The rows come from 4 hidden closed curves, with some noise, and rows from the same curve form a group. Each curve winds through 6 dimensions. The rows are also pushed far along 4 directions, which tell nothing about the answers.
Known rows, each followed by its group:
[-10  -7  -3  -4  -5  13  -6   0   7  13 -15 -15 -13   0  15  -1 -18]
E
[-12  12   9  17  -7  16   0  31  -1 -13  -4 -22  -5 -20   6  29 -11]
C
[  6 -20  -7  -6   1 -27   7 -13 -12   2  11  22   8  11   1  -1  12]
E
[  5  12  -9  13   4  -8  -4  -5  -4   0  -2   5   7 -16  -7 -16  14]
W
[  0   5   1 -17 -15  27   0  -1  23  16  -8 -13  -3  20  19 -36  -9]
E
[ 10  -6  -6  -2   9 -41  12 -26  -2  14   2  22  -6  24  -4  13  -1]
J
[ 16   6   5 -11  -4  20   6  -1   4 -25  19  12  -6  33   2 -26  -6]
E
[-13   2   1  -2  -7   3   0 -15  18  21 -14 -28  19  -7  24 -10  12]
C
[ -8  -5 -12  19  10  -5 -16 -17   0  21 -19  11 -18 -10   3 -29   9]
J
[  0  -5 -17   4  -4  -6   0 -27  13   7  -2   1  -9  16  10 -23 -14]
C
[ 15  -2 -14  -1  11 -25  -1 -32  -8  -9   0  32  10   6 -18 -29  18]
J
[-11  -3  -4  15   4  32  -9  36 -19 -11  -2  -8 -20  -8  10  -2  -2]
W
[ -2   6 -13  22  16 -13 -14 -12 -10  24 -30  11  -5 -25   9 -27  10]
J
[  9  -5  13 -18   1 -16  14 -20   3  -1  17  -1  16  25   8  21   3]
E
[-14   8  -4  10 -11   4 -11  -4  22  36 -20 -20  -5 -14  -4   0   2]
W
[ -3   7   7  -7   4   1  -1  15   2  17 -13 -16   7 -23  -1  21 -13]
J
[-18   1   9 -13  -7  27   0  14  10  18 -20 -33   1  11  13  12  10]
C
[  1  19   3  18  -9 -13   1  27  -3  20  -7 -14   6 -30  -7  40  -4]
J
[  9   1   0 -23  10  14  14  -8   3 -22   2   9  -1  40  11 -28  -7]
J
[  3  -7  -8   9   0  -8 -13 -12  -6  15 -20  20  -5 -12  11 -36   6]
W
[  5  15   6  11  -4  -1   6  35 -15  -9   5  -3   6 -23  -2  25  -1]
W
[ -1  -8  -5  -5   4  25  -3 -15   1  -5  -7   4 -15  38  14 -35   5]
J
[  2   0  -3  11   7  -2   0  -4   0 -24  19  15 -16   2  -9  -8 -13]
C
[  4  -4   4  10   7  -9 -12   8 -17 -11  12  17  -7 -33 -16   9 -10]
J
[ 12  -2   0  12   3  -8 -11  -2 -21   6  -1  14   8 -19   6  -6   9]
E
[ 23  -9 -13   0   2 -22   1 -35 -14  -3  10  24  12  19   3 -18   8]
E
[ -3   9   3  -5   3  20   3  26   1 -22   5   0  -8   0 -18  -4   1]
C
[ -6   3  -5   8 -11  39 -13  20  -1   2 -12 -25  -8  -8  14  -8 -14]
E
[  1   5  -4  16   0  33 -11  28 -15 -37   3   1 -19 -13  -6  -9 -16]
W
[ -9 -19  -6  -2   3   5  -8 -11  -1   3  -3  12 -13  10   4 -26   8]
E
[ 10   0  -7  -8   7   7   5 -10  -5  -6   3   8 -14  34   6 -13  -5]
C
[  7  11   2 -20   0 -16  21  -3  14  11  14  -6  11  21 -10  16   2]
C
[  9   6   5  14   1 -29  -1  -6 -15  14   5 -10  26 -30  -4  49   5]
E
[  1   2   8   7   4 -23   2  -5  -1  -9  11  13  -3  -8 -22  23   4]
W
[ -5   2   1 -18  -4   6  22   1  14  10  18 -28   8  42   9  23   9]
W
[  2   6  -4  20  18 -12 -15  -9 -17  18  -9   8  -3 -26   1  -7  14]
C
[  8 -10  -1  -9   2 -33  10 -25  -2   5   6   5   7  10   4  27 -11]
E
[ 10  -3   0   0 -14 -26   8  -8   2  33  13  -6  25   6  -4  30  17]
E
[  6  12  13  -8   2  12  14  21  -4  -5  14 -14  -5  23   7  32  -8]
C
[-15  -5   1   1  -4  15   0  24  -5  16  -1 -30   6 -12  18  22   2]
W
[ -7 -16   0 -13  -7  13  -4 -14  10  22  -5 -14   2  20  14  -5   0]
C
[  5  14   3  16  -8 -15   6  15  -2   8   6  -3   1 -12   3  23   0]
J
[ -7   3   2  10   0   8 -18 -10   3  28 -17 -17  10 -28  13  -9   9]
E
[  5   4  -7   2   7 -14  -4 -13  -4  33 -26  -4  15 -12  11  -1   6]
J
[  4 -10  -5  -1   4  11  -7 -28   1 -10   2  15 -19  35   2 -29   0]
W
[  6   3   0   5  -5 -32  13 -10   4   6   9  -3   9   2   3  34  -9]
C
[ -5  -6  -1   9   0  40 -18  20  -9 -24  -1   1  -9 -17  -1 -27  -7]
C
[ 17   1  10   0   7 -20  12   8 -18 -30  15  36  -3  11  -5   3   3]
W
[  0  14  18  12 -12  13   3  32  -4  -4  16 -18   3 -11  12  28   4]
J
[ -3  -7  -3 -10  -3 -34  11 -19  14  27   2   6   8  10  -2   6  10]
W
[-11  -2  -1  -3   0  -8   3  -5  12  16  -1  -3   1   1  -1  -5  13]
W
[ -5  -3  -4 -15   0  21   1   0  14 -12   0   0 -11  21 -16 -17  -8]
J

New rows. What belongs after each?
[-10 -12   1 -17 -15  16   9  10  12  15   3 -23  11  18  17   4   5]
E
[  2   0  12  10   2   7   2  17 -19 -40   9   6   2  -7   4  18  -2]
C
[  3  -6  11  -9 -13 -11   1  -2   4  22  15 -14  15  -9   3  32  -3]
J
[ 10   5  10  -8 -20  -8  16   8   4  13  15 -17  15  21   9  41  -2]
J
[  2 -20   6 -14   4  13   5  -2  -8 -34  17  20 -13  36  -7  -3  -3]
C
[  2   0   0  14   4 -15  -9  -3  -6   6  -2  11 -13 -16 -12  15  -8]
E
[  2   1   1  -8 -10  19   4  -6   8   1   7 -25  12  20  13   6  -5]
E
[  9   6  -2 -16  -2  17   8 -15  19 -26  11   9 -10  35  -2 -38 -13]
E
[-11  17  10 -10  -6  25   6  32  15   4  -1 -28   2  -4  -7  14   1]
C
[  0  17   3   8   0 -20   1  22  -9  25 -14 -12  11 -32 -13  42  11]
C
[  3   4 -10   4 -13  14  -4  -4   9  12  -5 -21   0   6   5   2 -14]
E
[  3   4  -4  16  -3  20 -13   5  -1  -6   5   6 -19   3 -13 -14  -1]
E
[  0 -12  -7  -4 -10  -6  -3 -20   4  36 -14  -7  -3  18  20   0  -3]
W
[ 13   0  11  -8  18   1  13  -2 -13 -31  30  18 -11  36   0   8  -1]
C
[  7   8  -8  18  10 -14 -15  -4 -17   4 -16  15  13 -38 -19 -11  18]
J
[  1 -11  -9   0   0 -16  -7 -25   5  20  -9  15 -16  10  -1 -14  -7]
E
[ -4   3   4 -12 -14 -14  23  -7  15  -3  -1 -17  12  26  12  29  -1]
C
[ -1   4 -11  -6  -5  16  -3   6   8  17 -11 -11  -6   7  -1 -14  -6]
C
[  2  -2  14   4   2  12  -7  26 -16 -28  22   8 -11 -21 -13  19 -13]
J
[ 18   6   0  17  23 -27  -4   3 -35 -16  -5  33   1 -21 -12  16   4]
J
[ -3  -1  -5 -25   6  17   8 -14  20  -4  -4  -3  -4  28  15 -43 -11]
J
[  3  -4   7 -23  -4   2   4 -12  10  13   5 -12  20   6  11  -2   0]
J
[ -6 -19 -10 -12  -7  12  -3 -18  16  -4  -7  11 -22  31   7 -40 -16]
W
[ -4   7  24  -1  -1  20   1  32  -3 -22  24 -10   1 -17   3  20  -4]
J
[ 14  10   1  17   8 -12  -5  21 -22  -8  13  16  -1 -31 -21  21  -6]
C
[ -4   5  19  -6   1  22   7  30  -1 -35  20  -5   6  -4 -10  13   2]
C
[ 18   9   0  -7   4 -26  19 -12  -2 -16  20  19  11  24  -9  -1  12]
W
[-10 -20 -12   1   2 -10  -9 -12  -1  16 -11   8   0 -16   9 -23   4]
W
[ -1  13  -4   5   0  35 -12   3  12 -19  -5   0 -17  -2  -3 -46 -11]
E
[  5   0   6 -16  -8  -2  14  -2  10   4   1   4   3  27  14 -10   3]
W
[ -3   4  -6  -2  -5  -4   9 -24  21  12   0 -18   6  20  25 -10  -5]
C
[  5  -4   8  12   3 -17  -4  13 -17   0   5  23 -14 -13 -11  21  -1]
E
[ -5   0  13   1   6  16   4  10   0 -21  12   4 -15  18  -1   2   6]
J
[ 13   1   5  -5   2  -4   1 -19   0  -7  13   7   8  16   2  -9   5]
E
[  4  -9 -11   7   0 -10  -9  -8  -8   6 -11  16 -16  -4   2 -10 -14]
E
[ -6  17   3   7   2  10  -2  32  -7   6 -15 -14  -5 -21 -10  20   7]
C
[-10 -13   3 -14  -2  29  -3  -1   4  -3  -7 -14  -7  18  26 -16  -8]
E
[  5  -8   2   1   4 -24   3  -9 -15 -22   3  22  15  -9 -11   5  15]
C
[ 11  13  -7  11   1 -20   4  -5  -4   5  -5   9  12  -6  -3  -4  11]
J
[ 13 -14   2  -2  14 -35   2 -24 -21 -10   9  29   6   1   2   8   5]
E
[  5  -7   4 -16  -6 -16  10 -19  12   6  22   3   5  17   9  -4  -2]
J
[  4   1   5   6  -2 -19  -3  16 -13   4   0   5  18 -36 -19  29   8]
C
[ -4   0   4 -15  -7   8  12 -10  25  -9  11  -3 -13  40  -8  -1  -7]
W
[-13 -10 -17  -8  -3 -21   0 -36  24  48 -15  -9  10   5   8 -27  20]
W
[ 11   4   4   6  -3   1   1   1 -11  -5  11  -7  16  -3   2  20   3]
E
[ -4  13  -1   6  -7  11 -10  13   3  24 -21 -22  17 -27  -5   7   9]
J
[ -4 -12   1 -21 -14  -1   7 -13  21  33  -3  -7  -7  35  13  -2  -6]
E
[  2 -12  12 -22  -1   1  13  -4  -2  -9  11  -5   5  28  18  17  -8]
E
[  0   2   0 -25   2  -4  13 -16  21  19  -5 -12  14  17  15 -14  -4]
J
[ 11  -7   5 -17   0 -20  11 -34   6   7  12   4  17  27   9   4   6]
E
[ 20  10  -1  -1  13 -20  11  -8 -10  -1  19  14  -3  17  -4  12  -4]
C
[  3  -6  -8 -11   2  18   0 -28  13 -14  -1  20 -22  50   6 -58   4]
W
[ -2   7   5   4  -8   8   6  27  -3 -11  12 -19  17 -16  -5  28   2]
E
[ -6  -3   8   8   5  -6   1  15 -12 -15  12  -3  10 -22 -10  29   9]
E
[ 21   6 -17  10   7 -32   5 -23 -12  -6  -1  31   7   6  -7 -24  13]
J
[  4 -11 -11  14   5   0 -19 -15 -11   3  -3  13   6 -25   4 -30   2]
C
[-12   2   0   3 -11  16 -12  22   5  20 -18 -21  12 -34  -7   5   4]
C
[  3   1  11 -17  -9 -11  14  15   4   2   9  -8  21   1 -13  37   3]
C
[ -3  -4   7   2  -6  -9   2   2  -6  -5  -6  -5  19 -14   4  18  10]
C
[ -2 -12  -7 -14  -4  -9   4 -28  11  13  -6  -9   0  21  13   1 -14]
E
[  0 -12 -12  -8  -3   0   1 -26   5  21   1 -13   1  31  14  -4   1]
W
[ -7   0  -4  12   2  -7 -16  -4  -1  21 -14  -3  18 -46  -6 -11  17]
C
